The rows come from 5 hidden closed curves, with some noise, and rows from the same curve form a group. Each curve winds through 8 dimensions. The rows are also pushed far along 5 directions, which tell nothing about the answers.
In the rows, 128 means zero.
Some rows, each with its group after it:
[116 110 154  77 146 109 135 171 138 147 155 178 208 164 158 135  69 103
 154 191 156]
Q965
[142 123 131 143 107 143 122 138 135 139 122 126 130 121 147 157 123 131
  98 117 140]
Q965
[127 101  96 138 119 170  94 132 163 173 101 111 127 106 134 120 134  98
 165  55 131]
Q533
[157 149 117 137 150 140 181 144  75  81 117 135 159 135 114 122 100 185
 180 119  72]
Q781
[ 85 128 111  83 122 120  82 118 157 154 109 138 148 123 120  94 164 101
 110 136 201]
Q338
[108 116 149 141 109  76 128 117 146 152 141  77  85 141 113 145 137 114
 124 153 141]
Q533
[121 104 136 120 106 203 155 125 136 126 145 153 162 136 155 151 131 124
 121  91 141]
Q533
[127 118 120 123 108 174 119 114 130 118 133 121 108 107 139 111 146 120
 146  97 114]
Q338
[113 118 144 130 131  47 133 121 142 162 130 103 139 165  88 148 104 121
 139 184 145]
Q618
[121 132 132 149 124  67  97 134 136 143 112 125 137 135 100 145 111 116
 128 162 149]
Q965
[163 135 142 131 144 160 172 125  84 109 165 132 127 132 155 151 129 173
  95 105  70]
Q338
[175 135 125 167 136 139 147 144  88  88 127 152 151 124 127 151  81 156
 163 128  58]
Q338
[147 167 126 125 166 118 152 136  68 102 146 156 170 150 120 125 117 168
 119 152  97]
Q618
[131 146 144 143 124  39  90 116 136 129 117 110  95 127  89 125 107 114
 127 203 137]
Q781
[114 127 119 138 140  81  86 118 175 146 101 114  99 125 101 114 132 104
 139 127 146]
Q965
[140 118  86 151 109 141 110 139 129 132  86 118 142 113 118 129 125 133
 158 104 121]
Q965
[121 146 172 147 127 110 111 136 119 133 162 133  99 122 148 156 153 128
  33 121 152]
Q781
[159 144 118 152 128 118 142 113 135 133  88 101  96 105 110 135 113 135
 125 126 123]
Q965
[123 134 210 130 121 114 141 133 142 129 172 134  93 132 149 156 110 118
  68 147 154]
Q618
[122 124 168 134 118 117 132 144 145 136 129 118 109 120 129 131 104 115
 132 129 149]
Q618
[169 122 119 144 136 130 165 144 127 123  93 118 126 118 121 131  75 143
 175 130  92]
Q338
[132 112 121 121 124 135 145 135 143 151 123 112 132 134 146 145 127 134
 120 117 136]
Q338
[124  98  62 116 128 185 128 127 149 139  93 130 150 123 135 105 148 118
 177  78 120]
Q338
[128 122 167 123 111 125  98 140 143 142 142 143 132 124 140 138 109 124
  94 137 153]
Q781
[144 138 141 164 109 103  99 121 128 129 111  96  80 101 104 126 125 138
 123 118 116]
Q781
[121 126  77 115 144  92 105 124 153 150  66 140 183 135  86 107 102 104
 195 157 155]
Q338
[129 158 110 133 151 116 121 122 114 127 132 111 108 134 126 115 158 144
 116 116 115]
Q618
[118  82  96 127 102 131  86 137 191 163  91 119 155 144 110 114  90  95
 224 125 139]
Q781
[170 142 156 163 109 174 175 149  87  93 146 118 102 112 166 166 119 180
  90  92  87]
Q533
[144 149 154 148 133 121 132 125 124 143 143 118 105 131 130 147 117 127
  93 131 128]
Q618
[ 97 106 154  94 134 146  98 131 158 140 164 171 144 147 152 118 150 115
  70 116 163]
Q965
[172 127 123 151 150  98 164 154 120 116  96 121 149 136 110 140  52 158
 199 146  75]
Q965
[121 135 139 112 136 137 110 118 124 137 143 157 140 124 136 125 144 116
  74 132 154]
Q781
[107 112 116 100 119 142 110 134 167 126 117 148 143 131 145 110 126  97
 152 143 161]
Q338
[142 133 143 158 127  58 125 138 112 126 104  95 112 121  77 122  83 139
 182 161 100]
Q338
[127 139 113 151 122 144 132 113 105 123 133  98  80 108 136 134 194 151
  66  81 117]
Q338
[149 123 106 150 121 144 122 128 125 106 117 128 128 131 120 124 110 141
 173 123  85]
Q781
[129 111 195 119 100 118 148 163 152 145 152 135 144 153 151 161  66 124
 116 173 166]
Q533
[ 97 129 123 143 114 136 125 121 115 107 130 115 100 117 116 115 179 129
 120  96 134]
Q338
[108 142 155 125 127  81 120 112 116 121 145 138 133 144 101 137 140 131
  82 171 157]
Q618
[168 122 132 150 103 162 177 144 117 102 109 129 146 122 139 158  66 140
 184 138 100]
Q965
[136 140  87 129 143 128 132 121 126 121  82 121 143 105 116 120 134 134
 168 100 121]
Q533
[114 108 158 129 117 154 132 127 132 147 160 139 131 132 141 147 139 115
  88 103 144]
Q965
[133 123 179 153 106 144 147 142 139 137 135  99  74 102 141 141 117 124
 109  92 137]
Q618
[100 141 105  96 152 127  89 129 139 143 126 161 175 147 122  97 142 108
 137 134 165]
Q618
[123 156 121 125 139 106 133 114 122 100 105 124 118 122  98 101 129 135
 156 147 132]
Q618
[109 134  75 123 137 120 113 120 116 105 113 120 141 133 114 106 166 139
 174 117 109]
Q533
[ 92 106 109  99 121 151  97 114 147 155 138 141 151 138 129 110 167 105
 115 111 162]
Q781
[140 114 146 137 116 127 157 151 153 149 100 110 134 123 127 144  73 117
 172 127 143]
Q781
[117 126 135 113 149 137 130 145 123 107 145 154 149 137 141 114 124 134
 154 114 111]
Q618
[107 116 114 138 113 153  97 137 145 148 117 120 128 129 119 110 149 123
 136  81 146]
Q533
[144 127 131 128 112 139 133 127 132 118 126 141 133 131 135 136 105 126
 123 161 131]
Q533
[114 126 153 131 133 116 155 124 113 114 162 146 140 154 128 152 131 129
  99 151 130]
Q338
[155  97 106 153  97 193 169 126 125 139 116  81 107 115 137 139 116 136
 187  75  82]
Q533
[ 85 144 127 104 147 138  80 119 122 122 153 158 135 130 120  81 183 116
 102 104 154]
Q533
[147  84 116 150  85 142 120 153 180 180  85 106 148 126 138 167  73 102
 168 119 153]
Q965
[160  99 138 171  98 138 149 156 141 164 105  96 135 136 117 160  61 134
 176 113 112]
Q533
[111 104  89  80 124 246 115 124 154 131 128 176 171 121 168  86 152  98
 155  70 147]
Q618
[106 152 124 133 133 109 110 134 108 100 134 134 125 144 111 107 161 156
 108 130 135]
Q533
[132 141 152 133 149 116 136 114 108 126 165 143 118 147 123 138 143 142
  62 139 117]
Q781
[103 106 142  87 124 115 112 139 187 181 112 124 138 131 138 118 115  94
 124 140 199]
Q533
[ 93 118 107  83 135 193  94 112 140 101 156 183 165 139 149  88 170 115
 141  96 133]
Q781
[112 153 129 166 140  39 103 111 123 128 113  91  88 126  76 130 145 121
 132 150 128]
Q965
[136 184 131 145 164 123 137  97  61  74 157 153 121 129 107 120 170 167
  78 124  90]
Q618
[150 128 138 141 113  96 157 150  97 112 122 129 162 144 114 152  74 155
 152 187 112]
Q618
[ 96 113 129  94 126 142 114 156 147 126 137 172 196 170 136 114 115 131
 147 140 166]
Q533
[ 98 159 160 117 122 109 116 114 115  97 159 139  98 124 135 124 173 128
  58 153 163]
Q965
[131 106 131 146 122 132 115 141 161 139 105 124 122 114 122 125  92  97
 189 107 122]
Q618
[139 140 130 122 147 110 140 117 105 119 138 111 115 122 124 124 133 151
 140 122  91]
Q781
[ 95 125  98  73 149 162 128 116 150 126 125 168 190 147 139 104 148 112
 151 120 164]
Q965
[117 143 152 110 166  97 139 115 112 110 168 169 161 161 122 139 124 130
 106 164 123]
Q338
[129 163 125  95 161 135 131 116 107  97 134 178 160 132 135 113 145 149
  80 146 142]
Q965
[117 117 139 127 119 135 109 127 142 156 143 109 111 121 146 139 157 126
  95  87 141]
Q338
[142 125 109 134 149 101 132 120 119 134 115 136 163 152  90 124  95 138
 167 156 101]
Q781
[124 106 139 127 123 124 139 121 151 141 131 122 138 144 113 132  95 109
 182 138 121]
Q781

New rows. What belongs after each?
[135 138 173 127 136 117 155 127 116 120 145 135 129 127 125 141  99 132
 121 143 128]
Q781
[148 132 113 148 119 189 119 141 120 101 122 149 130 110 153 128 132 143
 128  77 104]
Q781
[124 141 120  94 153 141 123 129 106 115 139 160 169 118 149 119 140 133
 135 114 122]
Q781
[113 157 162 100 158 126 161 144  80  83 185 176 157 164 153 129 151 174
  57 153 129]
Q781
[ 91 138  77 109 127 155  77  98 122  93 122 141 113 107 117  68 206 115
 140 101 129]
Q338
[ 94 121 146 129 119  56  76 131 187 158 117 114  95 129 114 128 128  78
 113 169 187]
Q338
[183 116 171 139 125 112 207 157 106 142 149 123 157 159 156 201  50 166
 102 180 102]
Q338
[111 104 138 129 132  22 113 139 165 188 121  98 148 164 100 159  82  91
 168 199 156]
Q781
[165 136 144 144 132 152 158 142 115 139 132 134 150 137 138 154  79 137
 136 127 109]
Q618
[127 123  89 108 126 193 109 139 120 115 125 162 162 120 150  94 137 117
 162 107 120]
Q618
[126 130 131 108 128 148 138 149 105 118 151 146 156 139 163 137 145 156
  86 123 134]
Q965
[125 141 135 136 123 104 126 115 113  98 137 142 136 138 113 141 127 138
 119 162 123]
Q618
[177 119 197 141 128 118 178 136 125 149 157 105 102 133 143 170  64 156
 102 140  94]
Q781
[134 158 133 181 122 123 132 120 104 101 107  69  29  76 105 107 168 147
 126  69  97]
Q618
[100 140 125 110 146  52 121 114 135 128 113 136 160 150  83 121 117 113
 158 192 160]
Q533
[151 120 115 124 145 123 155 144 119 121 112 149 158 139 123 127  88 140
 149 156 110]
Q338
[181  90 170 147 109 165 177 133 149 143 137 130 122 125 158 185  57 130
 120 123  96]
Q618
[139 173 180 122 156 133 173 135  35  47 194 173 144 137 143 131 140 198
  73 138  79]
Q338
[116 105 115 106 100 212 113 156 133 128 135 156 159 117 173 113 140 117
 135  87 146]
Q618
[128 139 160 123 126 112 122 114 130 119 146 138 113 121 127 130 116 112
 114 160 135]
Q781
[107 109 107 116 106  83  88 124 168 178  92 105 133 123 106 121 122  81
 149 169 184]
Q781
[117 102 133 116 119 166 155 152 149 141 127 128 152 144 148 131 113 132
 157  96 141]
Q781
[123 157 109 130 152 136 109 134  85  74 140 185 159 128 134 117 161 151
  93 126 113]
Q338
[125 113 136 139 107 121 147 127 129 136 125 105 126 134 116 147 123 138
 133 127 133]
Q618
[141 132 150 111 138 200 168 135 107  97 148 174 166 120 159 131 107 139
 138  93 112]
Q781
[143 129 140 140 141 107 136 116 144 150 117 117 124 126 112 147  98 116
 144 128 124]
Q338
[128  93  99 105 131 166 114 121 171 134 107 159 161 128 138 117 113 105
 169 106 127]
Q618
[ 96 138  77 124 122 128  86 104 129 100 106 124  98 107 106  79 195 111
 137 123 138]
Q338
[111  99 134  88 143  80 118 147 160 163 128 164 186 169 120 125  83 100
 136 202 168]
Q338
[114 135 110 136 147  62 113 127 127 139 123 113 133 142 107 136 134 117
 147 156 125]
Q781
[153 111 137 135 106 137 131 126 172 157 103 115 114 118 137 152  87 111
 126 136 147]
Q618
[153 109 142 154  95 184 148 126 147 138 139 112  90 124 160 162 128 134
  82  95 123]
Q533
[149 147 162 150 112 125 160 137 100 118 129  90  77 100 136 143 131 162
  85 116 123]
Q781
[156 108 149 158 117 114 151 132 128 143 117  96  90 108 118 148 100 135
 124 120 101]
Q618
[120 144 150 151 136  98 119 123 101 128 155 115 104 130 121 145 162 148
  77 110 118]
Q781
[133 116 108 106 130 164 152 126 128 133 125 130 147 137 135 112 120 130
 159 127 118]
Q618
[145 149 141 162 129  52 161 117  84 104 129  95 110 144  85 154 113 170
 125 183  92]
Q618
[131  97 118 120 110 128 134 137 148 174 119 101 139 144 128 135 109 122
 145 138 140]
Q533
[155 126 179 131 114 151 134 140 109 119 163 151 140 130 149 151  94 157
  91 127 110]
Q781
[163 138 135 145 143 103 164 122  95 117 135  96 107 123 121 145 107 161
 152 131  66]
Q781
[115 111 129  84 127 163 121 131 180 159 115 158 169 134 154 127 114  99
 120 122 188]
Q965
[126 139 128 110 131 141 106 112 147 123 129 150 119 121 141 120 148 122
  81 130 153]
Q618
[137 156  77 124 157  93 118 116 118 116  71 132 159 120  83 100 118 136
 185 146 122]
Q338
[128 132 100 102 140 148 125 120 123 120 122 154 159 135 123  98 123 118
 158 149 125]
Q618
[118 117  96 105 119 138 121 128 117 130 117 127 162 132 121 109 138 139
 158 129 129]
Q781
[147 121 140 159 103 137 130 134 138 143 112 104  91  98 132 144 105 102
 138 121 128]
Q965
[155 118 165 134 136 144 154 128 131 142 150 130 122 139 136 146  96 146
 105 114 106]
Q781
[125 112 130 178  96  87  98 117 164 149 104  77  51 105 101 137 132  88
 132 136 135]
Q338
[174 120 119 154 132 170 184 140  90 115 130 116 150 122 146 163  93 163
 181  84  53]
Q781
[131 112 187 132 105 187 187 143 129 121 170 129 112 129 178 172 123 138
  82  90 136]
Q338
[100 111  75  87 133 209 102 125 140 126 136 151 149 126 161  78 184 112
 154  72 129]
Q618
[150 113 110 176  99 125 136 141 142 153  85  77  98 107 123 160 116 130
 145  95 122]
Q338
[126 109 165 153 109 100 150 116 146 166 144  81  91 141 117 169 121 123
 103 128 136]
Q618
[156 128 118 104 159 154 168 156  79 103 153 173 191 147 159 131  95 155
 152 146  77]
Q965
[ 93 102 161 120 110  89  95 141 175 174 122 117 105 126 117 120 126  89
  95 148 195]
Q338
[167 119 160 128 121 143 176 150 122 108 144 151 151 141 156 163  56 138
 146 171 101]
Q338
[102 139  73  99 152 146  91 115 123 114 119 177 174 135 123  88 171 111
 130 128 145]
Q781
[119 137 143 135 137  44 105 121 118 151 144 104 118 144 102 143 135 135
  98 170 130]
Q338
[129 119  93 145 107 126 107 108 137 126  97  92  94 105  99 105 135 112
 191 122 106]
Q338
[159 138 149 131 149 131 192 136 100 114 138 134 151 147 133 159  97 173
 114 132 101]
Q533
[128 103 148 130  96 163 144 125 155 137 140 131 128 145 138 149 109 115
 118 138 148]
Q533
[149 145 107 126 149 133 140 115  99  99 141 144 134 139 126 117 124 139
 146 155  81]
Q618
[114 147 129 135 132  97 133 124 114  95 133 116 112 138 111 119 142 144
 144 147 118]
Q533
[150 106 170 158 103 101 156 127 139 173 148  96 101 144 129 184  91 115
  84 166 133]
Q781
[153 130 200 164 106 133 166 143 127 129 145 103  74 109 143 164  88 133
 100 118 122]
Q618
[132 131 101 136 146  77 126 117 125 133 110  89 111 129 101 119 128 131
 181 138  94]
Q781
[138 111 150 108 131 191 129 134 154 145 157 155 133 123 181 139 121 111
 101  89 131]
Q533
[164 117 120 128 138 190 152 141 134 129 115 164 167 126 150 135  84 129
 151 102 108]
Q781
[127 159  86 115 171  71  95 123 131 108  83 154 159 132  87  91 120 132
 166 164 129]
Q965
[140  80 123 131  91 235 127 141 166 138 131 139 141 124 170 136 110 119
 164  55 115]
Q781
[121 142 106 123 143 100 113 113 114 123 139 114 103 136 115 102 158 126
 128 153 110]
Q618
[137 118  94 109 138 192 160 133 131 117 102 137 158 129 134 101 121 148
 182  83 111]
Q533
[144 114 168 138 135  51 150 146 136 141 137 119 136 165 106 158  60 141
 140 198 114]
Q965
[131 108 143 111 102 160 127 134 159 139 134 149 144 137 154 141 102 107
 115 153 159]
Q533
[118 115 147 156 101 138 145 130 120 121 135 103  98 119 122 141 141 130
 125 103 126]
Q338
[117 164 163 115 140 122 142 115 107  93 149 142 108 124 127 113 151 145
  80 142 144]
Q618
[151 119 146 115 104 169 168 138 109 118 138 141 150 127 156 148 100 144
 113 146 126]
Q338
[178 180 133 129 163 161 170 126  62  65 161 168 144 137 158 142 124 192
  82 135  67]
Q618
